The rows of a group lie close to one hidden flat surface of 11 dimensions, which passes through zero. Surfaces can cross.
Some rows, each with its group after it:
[-15  16 -14 -22   4 -16   0 -14   5   7   4  -8  -1  -7   5  -4   2  -9
  -2] -> L
[  4   9   1  14   1  11   4   0   8  13 -13   9  17  -5  21   1  -5   4
  -1] -> P
[ -2   2  -4  21 -11   1   0  -3   1   7  14   1  -5  -6 -18   1   3  11
  12] -> L
[  0  15   6  -8   1  15 -10   2 -10  13   0  -2   3 -21   9   0  -4  -8
  10] -> P
[  1  -1 -12   2 -12 -12   3  -1  15   7 -13 -12 -25   4   9  18  -4  13
  -3] -> T
[-15  20  14 -10   0  -5   4  -5  20   4  19 -10  -4  -2  -9 -11   2   6
 -11] -> L
[-12  11  -5   8   0  -9 -12 -13  -3 -22   0   6  -4   6   3 -11   0  11
  17] -> P
[ -7 -15  11 -16  11 -13   6  -9   2  10 -14  -2  -1  -6   9   1 -16   4
   3] -> L
[  3  -1 -11   0  -4  -5   1  10  -2 -17 -15  -8   8   7  10  -2 -15 -12
 -19] -> U
[ -3  13 -11 -10   7   8  11   8   1   6  11  -9  -7  -5   0  -5 -11 -16
  16] -> T
[  2  -1   9 -19  -6  16  -9  -7  -7   3   6 -11 -18 -20 -18 -13  -2   4
   1] -> N
[-12  -2  -4   6   2   6 -16  -6  12  21  -4   0  -2  10 -13  11  11   4
  -9] -> L
[  0 -14  -5 -11   7 -14   9  -9 -12 -28  -8   3 -14  15   7   0  -6  11
  -1] -> T
[  3  15   1   2  -7   2  14  16   6  12  15 -18 -17  -5  -4   7 -15  -1
  -2] -> U
[ -5   2  -2  23   3   2   6   7  15   3  11  16  28   2   4   2  18 -11
  13] -> F
[ -2  -6  -1 -10 -11 -16  -6  -5  -6 -17  -2   6  19 -22   2 -11  13 -17
  13] -> U
[  3  11 -11  -3  -5   4   6  12  13  -6   0   4   5  10   4   2   9 -15
  11] -> N
[ 19   0 -10  12  -6  11  18   4  -2  -9  12   7 -10  15  -8   2   8  12
   0] -> L
[ -6  -6 -15  -5   1   1 -17 -21  -5   4  -7  -9 -16  -8   2   3  11   7
 -22] -> U
[-16   1  17 -15   0  -6  -6  -3   8   4  -3  -4  -5  -1 -14   1 -11   5
   6] -> L
[ 11   8 -12   1 -12  -1 -13   8  -6  15  -3  -4  -3  10 -21  -3   1  -8
  12] -> N
[-2 13 10 14 -4 -2  9 -1 23 -5  7  8  8 18 -4 -8  5 18 -7] -> P
[ -2 -10  -9  11  -1  -3   3   2  14   4  -3   5   6  14 -11   1   4  -1
   7] -> G
[ -4   2 -13  13 -12 -12  -1  -2  -1 -17  -6  -2   4  -3   5  -3  -8   1
  -2] -> P
[  4 -19   1  12   6  -4   0  -9  -9  -7   2   8 -10   6  -3  -4   6  16
  15] -> G
[ 12  -4  -1  11 -23 -15   7   9  -4 -14   7  -1   7  -9 -11  -7  -1  -2
  -4] -> G
[-11   0   6   5 -10  -9 -12   0   5  10   7  -9  -2  -9 -17   4   0  -1
  -2] -> L
[ 15  -5  -6   0 -16  -7  10   1 -10 -12  10  -5  -2 -15  -3  -7   4  -2
  -7] -> G
[-12   1  -6   0  -1 -17  -5   2   0  -9   5  -8  -1  -7   2  -2  -2 -12
   8] -> T
[-10  23  -8 -14  -9  -5  -5   6  10  17   1 -15  -4  -2  -5  10  -7 -12
  -6] -> U
[ -7  21  -1 -20  -8 -16   1 -11   8  -4   3  -9 -10  -2   0  -7   1   6
  -4] -> U
[  8 -12   0 -17  21  -3   7 -16 -19  -4   4   7 -11  13   2  -4   9  13
  -6] -> T
[ 8  2 17  0 12 15 10  5 -2 18  1 12  2 13 -3  8 -6 11 11] -> F
[  0  -6   1  17   5  -3   0   2  -1  13   7  -9  -4  -3   0   0  -4   5
 -11] -> T
[-15 -10 -15  10  -4 -10 -12  -4   6   1  -3  -9  -4   5 -13   7  -1  -3
 -15] -> P
[  7 -11  -6  -8  -5   3   0  -6 -11  18  -9   4  -1 -12  -4  13   0   0
   6] -> U
[ -9   6   5   6   2 -24  12 -13  -4  -7  20   9   2 -11   8   2   9  11
  17] -> N
[  5   5  13  -1  -4   9 -10   0 -17  -8  -8   2  -5  -9  10   5  -7  10
   0] -> F
[ -7 -13 -10  -7  14  -2  -1   5   5  -4   0   4  10   2   7   2  14 -27
  15] -> P
[ -9  -5  -8 -14   0  -3  -5  -3   5  -8  11  -1  -2  -9  -7   0  22 -14
   3] -> P
[  3   2 -15   7   9   3  11   3  10  15   2  -4   0  14   6   2   3  -3
 -16] -> G
[  3  -3  10   6  13  -6  -5  -8 -13   8   0   0  -5  -8  15  -6  -3   9
  12] -> G
[ -7  -4  -4   8   7   4  -6 -20   7  -2   2   4 -15  12  -4  -3  13  24
  -2] -> P
[  2  -3  11  20   1  13   6  15  -4   3   2   0   5  -5   2   4 -17   1
   4] -> F
[ -9   6   7 -17  -1   5  -7   2  -5   0 -17  -7  -1  -5   1   2 -26  -2
  -3] -> L
[ -1  -5 -11 -17   6   7   9  -7  -1   6  -7   7   8   6 -12  -5  -7  -5
   3] -> T
[ -3  -2   8  -4  -9 -19  -8   3   0 -10  -2   9  14   6  -8   3   9  -7
  12] -> G
[ -8 -17 -24   6   8  23   2   0  -8  -3  -7   4  -5  -7   4  18  -3 -11
   6] -> F
[  2  -8   5  -1   5   9  -3 -18   0   7   2   5 -14  -3  -6  -5   8  21
   6] -> G
[ 1  7 -5  5  5 33  8  0 12 14 -7  2  0 -5  8  4 -5  6 -7] -> P
[-16 -15  -2   5  23  -9  -6 -10   3  -4  10  10   2  23 -12  -4  15   0
  14] -> N
[ 11  -2   9 -20   1   2  14  -6  -8 -12   1   4  -9  -6   4  -5  -2  11
   3] -> N
[ 11  -8   8   1 -10  19  -2   7 -15  -3  -1   3  10 -20  -4   1  -1  -6
  -5] -> U
[-15   7  -4  15   0   2 -12   8   8   6   0  -8   7  -1  -2   2  -7 -11
  -4] -> U
[ -2  -1  -2  -6   0   5  -1 -13  -3 -12  12   9   1 -12   1  -3  23  -1
   6] -> F
[  2 -13  -4  16  13  22   8   4  10  10 -12   4   5   2  14   2  -9   2
  -4] -> P
[-14  -3 -13  -4  18  12 -10  -8 -11   2  -6  -4 -12 -11  13  -1 -11  -8
  20] -> G
[  7  -7  10  16  -1  10  12   5   8 -13  -1   4   4   7   0 -11  -9  12
 -10] -> U
[  6  -4   8   0  12   2   1  -6   4  16 -15   4   5  12  12   1  -2  12
 -14] -> L
[  0   6  -6 -22  -3   3   5 -10   4  -6   3  -2 -13  -2  -2   0   9   3
  -4] -> U
[  0  -4 -11  -7  -3  18  12   1  10  -2  14  -3 -16  -8 -10  -1   8  -5
  11] -> N
[  3   9 -19 -16 -12   2  -6 -10 -13  -4   3  -1  -9 -12  -4   6  12  -5
   3] -> N
[  8 -10  12   8  -3 -19   1   8  -7  -6   4  -4  12 -15  12  -6   2  -9
   0] -> L
[ 15  11  16   6  -3  -6   7   6 -13  13   6  -9  -8  -7   8  -3 -14  13
  -5] -> T
[ -1   4  -2 -19  -1  23  -3 -10 -12  -7  -2   3 -13 -14   0   6  -1   3
   2] -> F
[ -9 -14   2 -12   9  -9 -15   5 -14  -6  -3  -6   6 -11   2  -3  -3 -25
  13] -> P
[-11 -10   1  11  -1   0  -2  -2   5   9  14 -11  -7 -23  -8  -2   0  -1
   5] -> N
[-14  -5 -17   1  -4   0   0   3   9 -14  -7  -2   7  -9   1  -3  -7 -17
   7] -> U
[  9 -11  18   4  -1  -2  -2   7   0  -4   2  -1   5  -4   5  -3   9  -1
 -12] -> L
[ 15   5   9 -21  11  -8  12  -9 -13  -9   9   7  -5  -3  17 -12  12   4
  13] -> G
[ 12 -25   0   3   3  -1   0  -4 -17  13 -14  -2 -10 -13  12  13  -6   7
   1] -> G
[ -2  -3   3  -5  11 -12  -3  -9   9  19  -6   8   4  15   2   5  13   6
   4] -> N
[ -5   1  11   7  10   0   9   4 -11  -3  -1   0   1   5  -3  -6 -32   8
   9] -> F
[  4  19  11 -22 -11   1 -14  -1  -1  -7   3   3   2 -11   2  -2  22  -7
   6] -> F
[  5   7  12 -13   2  12 -10  -6  -2   2 -10  12  12  11  -4  -1   9   6
 -17] -> U
[  2   6 -14   1 -13   4  -5   6  14  10 -13  -5 -10  -2   8  20   5  -4
   4] -> T
[ 13 -10  -6  11   0 -11  18  -6  -7  10   1   4  -8   8   0  10  -6  18
   0] -> N
[  1  14  12  -2 -12  -4 -21  -9 -15 -25  -7   6   3 -13  15  -3   8   9
  -1] -> F
[  4 -12  13  13  11  -4   8  -8  -3  -1  14  13   3   4   1  -3  12  16
   6] -> F
[  7   0  11  19 -19 -15  -7   1  -2  19  -3 -14  -2 -19   1   3 -10  13
 -16] -> T
[ 15 -11   2   7  -6 -10   9   6  -1  15  -9  -3   6  -8   7   4  -7  -1
  -2] -> G
[  7   9   5   5   1 -10  -2   1   3  -2   3  10   9  19   0  -2  16   5
   1] -> N
[ 11   6   9  -8 -12  -5  10   4   3   5  14  -1   1  -7  -8   0  13   1
  -9] -> P
[-17  -2  -2  -4   0  -1   2  -6   5 -12  -9   0   7   6 -14 -10 -24   3
  -3] -> T
[-6 14 -1  1  9 -2 -5 -3 -7  0  3 -5  1  5  8 -2 -5 -1 -8] -> G
[-13  13  -7  18  -8  13 -11   6  28 -16   0   3  12   5   7  -1  18  -8
  -7] -> F
[-14  -2   0   2  10   5  -2 -13  17  -6  12   7  -4   9  -6  -7  21   9
  -1] -> F
[26 -1  1  8 -5 23  8 14 -6 25 -7  2  6 -6  2 10 -5 -2 -9] -> T
[ -4 -10   0  -3   4   8  -5  -2   3   7   3  -6  -9  -5 -10  -4   0  -3
   3] -> N
[ -7 -11   6  21   7  -9  -8   4   5  -7  -1   6  10  13   2   2   8   1
  -4] -> T
[-11  -5   0  -5  19   1  -4  -5   2  -3 -13  12  12   5  15  -3  -2  -8
  21] -> L

New rows. What belongs after each?
[-12  -7  -2  21  14  12   1   7   2   1   1  -6   3  10  -3  -1 -22   0
 -11] -> T
[ -7 -13 -16  16 -11   2  -5   6  -2 -12  -6  -2  -1   7 -17   8  -9  -3
  -3] -> G
[  7   2   8  10  -5 -11  18   4  19   2  15  -7  -8   4  -2  -6   5  12
  -9] -> U
[  2  -1   2 -10  -1   7  10   8   6 -19  12   3  -2   3  -2   2  13  -8
  -2] -> G
[  6  -7   3   2  -6  14   1   6  11 -15   1  14   7   1   0   4  25  -6
   4] -> T
[  8 -12  10   0   2  -6   3  -8   4  16  -4   0   1  -5  10   6  10  11
 -17] -> N
[ -4 -17   9  14  11   5 -11  -6 -11  -3   5   0 -13   1   2   9   7  14
  -7] -> G
[  6   2   8   0   4  -2  12  -2 -16  -4   3  11  10  -2   4  -1 -11   5
  13] -> F
[  2   4 -16  14  -4  -2  10   3   4 -17  21  10   0  12  -5   2  21  -3
  10] -> N
[  8  14   4  -8  -8  -9  16   7  -2  -4  -3  -6   5   3  -3 -14 -27   2
  -2] -> F
[  5   6   9   6   7  -1   0  -4   3  19   5  -4   0   5   6   2   7  11
 -23] -> G
[ 19   2  12  -9  -8  -4  23  16   3 -12  -1   5   8   8   5   0  -4  -2
  -3] -> G
[-11   1  -3  -4  -7   0  -5   1   4 -16  18   3  -4  -5 -16  -2  17 -11
  20] -> L
[  0 -19 -14   9   7   0  -6   4  -3  15   3  -5  -5  -6   0  11  11 -14
   3] -> P
[-14  18  -5  -5  -3  -8  -5  -2   9  -4  -1   2   7  11  -6   0   1  -4
   4] -> P
[-12 -15  -6   0  -1   6  -2  -6  12  -8   7  -6 -12   1 -18  -1   9   4
 -18] -> P
[  1 -30   9 -13  21 -15   1  -7  -1   7 -14   4   5   5  13   2   6  -3
  -3] -> N
[ -9   6  10   2   6 -37   2  -5  11  22   1  -5  11   8   3  -2  -4   3
  -1] -> L
[ -9  11  20   8   2  11  -4  12  13   8   9  -3  16 -10  -2  -8  -2 -10
  -1] -> P
[ 12   1 -16  -4  -1  -7  20  12  -3  16  -9  -6   1   2   3   3 -23 -11
  12] -> T
[ -3  -4  -3   7   2  -4   7  13  11 -12  11   1   7   7  -1   0  10 -16
   5] -> G
[ -1  -5 -15   1   5  -4  18 -20 -15   8   3  17  18 -10  -2  -1  -5   6
   6] -> F
[ 12 -15   5  12  -4   1   2   1 -10   3   9  -3  -5 -15   0   1   8   6
  -5] -> U
[-14   1  11  11   1  -2  -9   6   2   6 -12   0   8   3  -5   2 -24   3
  14] -> L
[  2  -5 -19 -11   8  10   6  10   1  -1 -18   5  -4  21   7  16  -5 -13
   9] -> F
[ 12   5  21 -12   1 -10   8  -1   3   0   6  -6   0   1   9  -8   8  10
 -26] -> L
[ -5  19   3 -25   1 -10  -9   2   7  22  -4  -6   5  10  -9  -3  -2 -12
   6] -> F
[  1 -10   1   1  -1   7  11  -2   7  12   6  -7 -11 -16  -2   2  -3   4
   1] -> N
[  7 -18  -1  -7   5  -7  19   3  11  -9   8   3   2 -13  19   4  22 -11
   4] -> N
[-10 -17 -10 -17  12  -4   4  -3  -7   1  12 -12 -18  -6 -13  -3  -1 -11
   9] -> F
[  3 -11  -9   3  -7  -3   7   5  12  11  -5   1   6  -7  -2   0   1  -9
  12] -> G
[  6 -12  31   9  11   5  -6  -4  -2  10   6   4   7 -14   8 -13   8   9
  -3] -> P
[ -8  12   6  12 -18  -4 -14   9  17  -3   8  -9   1 -20   3   2  12  -9
   7] -> T
[-13   5   2   5  -7  15 -20  -1  -9  -4   1 -10   2 -24  -5  -2  -8  -6
 -15] -> T
[  4  -1  11 -15 -10  19   3  -2  -1   2   7  11   7 -23 -13  -1   8  -2
  12] -> U
[  5  13   9  17  -1   7   0  -2   0  15 -12  18  22   8   9   9  -2  14
  -3] -> F
[ -6 -15 -15  -2  14   3  16 -12   3  14  -7  -4 -11  16 -12   0 -19  13
 -14] -> T
[-16  -1  -5 -17  -2  -2   0  -9  10  15  -3 -12 -15  -4 -14   9 -12   5
  -7] -> L
[  3  -5   5   0   8  19  -9  -6 -13  -5   4   2  -8  -2   5   5  12   6
 -14] -> T
[  5   9 -10 -11  -4  10   8  -2   1  10 -12  -1  -9   2   1   8 -14   6
   1] -> N
[  5 -11   9  10  -1   4   3  13  -6  10   7 -13  -8 -13  -6   3 -12  -5
  -1] -> F
[  5  -7  10   5   0 -27  -4   6  -7   3   2  -2  11  -5   3  -6   0  -8
  13] -> N
[-10 -10  17 -12  11   8 -15  -4 -12  -4   0  -8 -11  -6 -10  -9  -9   2
   0] -> P
[  6 -15  -6   2  -3  15  17   3   7  14  15   1 -13 -15 -12  12   8  -2
  13] -> U
[ -9   4 -10   1  -2  16  10  -9  16 -24   8   1  -7   1  -3 -12   2   8
  -9] -> F
[ -4  15  -7  -2   7   1   2  13  -7  -1   0 -12   5  -3  18   4 -15 -18
 -12] -> G
[ 11 -12   7 -22   2   4 -11   3  -2   7 -11  -5  -4  -2  -5  -9   9 -12
   0] -> N
[  0  -6 -26  12  -9 -13  11  13   9 -12   5  -2  12   4  -6  -6   0 -25
  13] -> G
[  5   3   5  -2  10  11   7 -13  -1   7  -9   3 -18  19   1   1 -13  31
  -7] -> U
[  3  -1  -9 -15   3 -20  -4  -2 -12 -18  -4   3   6   8  11  -3  12 -14
   5] -> U
[ -5   6   4   2  -2  -2   1   4   8  -6  19  -4  -1 -11  -2  -9  11  -8
   9] -> T
[  2   5  10 -17   3  -9   4 -14  -5   7   2  -3  -9   5 -10 -10  -9  17
  -5] -> F
[ -3  11  10  -7  -5 -11  -9  -8  -4   3 -15   9   8   4  -6 -10 -13   9
  25] -> G
[-15  23   0 -14   7   6 -14  -5   9   9 -10   5   2  16   0   4   1  -1
  10] -> T
[ 10   2   6 -11  10  -3  14  -4   1  -5  -8  11  -9  28   5   1  -5  20
   4] -> T
[ -6   7  -4 -21   5  24   1 -14  10  13  -4  -2 -12 -14   1  -2   2   3
   6] -> G
[12  0 22 18  0 -5  2 11 -7 -1 16  0  3 -1  2 -5  5  5 -1] -> U
[-23  23  -9   7   2  12  -1 -13  -2  -2   0   4  -5   7  -6   8 -21  19
  -2] -> N
[ -1   0 -11   9   9  -7  -3  -4   4  19   2  -3   3   6   6   2   9  -2
  -9] -> G
[ -7   9  -1   8  -6 -10  -6   7  -2   4   0  -9  -4  12 -13   4 -17   3
  -2] -> P
[ 19  -3  -3  15  -8  28   8  19   0   9 -14   2   1   3   7  15 -11  -1
  -7] -> T
[  9  12 -15   5 -14  17   9   0   8   7   9  -3 -15  -1 -12   6   5   8
  -1] -> N
[-10   8  10 -13   4 -16   6  -2  18  -5  17  -9  -6  14 -16 -25   0   2
   2] -> F
[ 15  -5  -4  -4   4  13   7  -3 -10  29  -2   0  -1  -4  -3   4   1   2
 -10] -> T
[-2 -9  6  9  2  8  4  1  9 -2  1  9 11  1 -5 -5  5  1  5] -> U
[ -7 -15   6 -19  13  12   4  -9   2   1 -17   1  -8  -6   6   2 -15   5
   3] -> L
[ -8   3   5   5   1 -16 -11  -1  -2 -15  -2  -2   2   5   5  -7  -3   0
   4] -> F
[ 2  4 20  4  8  1  3 -5  1 -1 20  8 -7  1 -3 -8 13 14 16] -> U
[ 13  -6 -14  14 -15  -5  19   6   5   7   6  -4  14 -15  -2  -4  -2  -8
 -13] -> F
[ 15   7   1 -13   1   8   3  -2  -2 -15  -1  13  -1  26  -3  -5  16   8
  -2] -> N
[ 15  -4   4 -18  -3 -25  18  -7  -6   0   6   3  -9   9  -3   1   6  12
   2] -> L
[ -3   2 -16   2  -4   6   3   9  10  21  -4  -5  10  -3  -6   8  -4 -20
  -1] -> F
[  9  -3  -2 -17   6   4   3  -4   2  22   7   7  -7  10  -7  15  25   1
   2] -> U
[  3 -13   5   9   3   8  -2  -2   8  22  13   4   0  -4 -10   9  26   3
  -5] -> U
[ -7 -18  12  14  10 -11  -8  -8  -9  -7   8   2   6  -5   1  -4   7   7
 -14] -> N
[ -3   0 -18  -7  -2 -14  -1   2   3  11  10 -12 -12  -7   0  12  13 -16
   4] -> U
[ 10  -2 -11  12 -16  -4  15  10  -7  -9  17  -6  -7 -21  -2   0   1  -6
  10] -> N
[  1   9  -8  -8   1   8   1  -5   7  18   3  -9 -18  -5   1   7   4   3
   0] -> T
[ 15   2   5  -3   3  -6  12  -4 -11   1   2   1  -3  -7  12 -12  -6   8
  11] -> G
[  3   3  19  -3  -5 -10 -11  10  -4 -19  -1 -16 -16   2   2 -10 -11   4
  -2] -> F
[ -3   3  -4   6   6  13   8  -6  20  23  -3   1  -2  -3  -1 -10  -7   7
  15] -> G
[  0   5   2  -3   2  14  -5  -1  -8 -14  -2   6   5 -10  10  -8   0  -6
  10] -> L
[  5 -13  11  -7   8  18  16  23   9  -4 -14   4   1   8  12  20 -15  -9
   2] -> G
[ -2   8  10  -6   6   5   3   4  -7 -26  10   2  -4   0   5  -9  -4   0
  12] -> G
[-11  -1   3  29   7  -3 -10   7  10  13  11 -13  -8   1   6   7   0   3
  -9] -> T
[ -9  -3  -5   0  11   9 -10   9  -9 -16 -12  13  22   8   4  -2  -5 -21
  18] -> U
[ 11   2   3  -8  -1  -8   3  -2   8  13 -11   0  -3  20  -1   2   2  10
 -11] -> F
[  3  13   2 -17  -4  10   6  -3   6  -8   3  -5 -12   6  -2  -5   2   8
 -20] -> U
[  6  -5   8  -8   5   9  -5 -13  -8  -7   1  17  -2   0   0  -5  19  10
  17] -> L
[  0   1   3 -12 -14  -5  12  -1  10 -14   1   6   9  -6 -11 -13  -2  -2
  12] -> T
[  0  14   0   1  -4  -2  -3  -7   3 -16   8  11   9   3  10   4  27   4
 -13] -> N
[ -1  -8   7  -6   2  15  -4   1  -6  -7  -4  -8  -7  -9  -5  -8 -15   1
  -9] -> N
[-11  -8  11   3  12 -12 -26 -18 -13  -3 -11   2  -1  -1   3 -10   0  12
   6] -> P
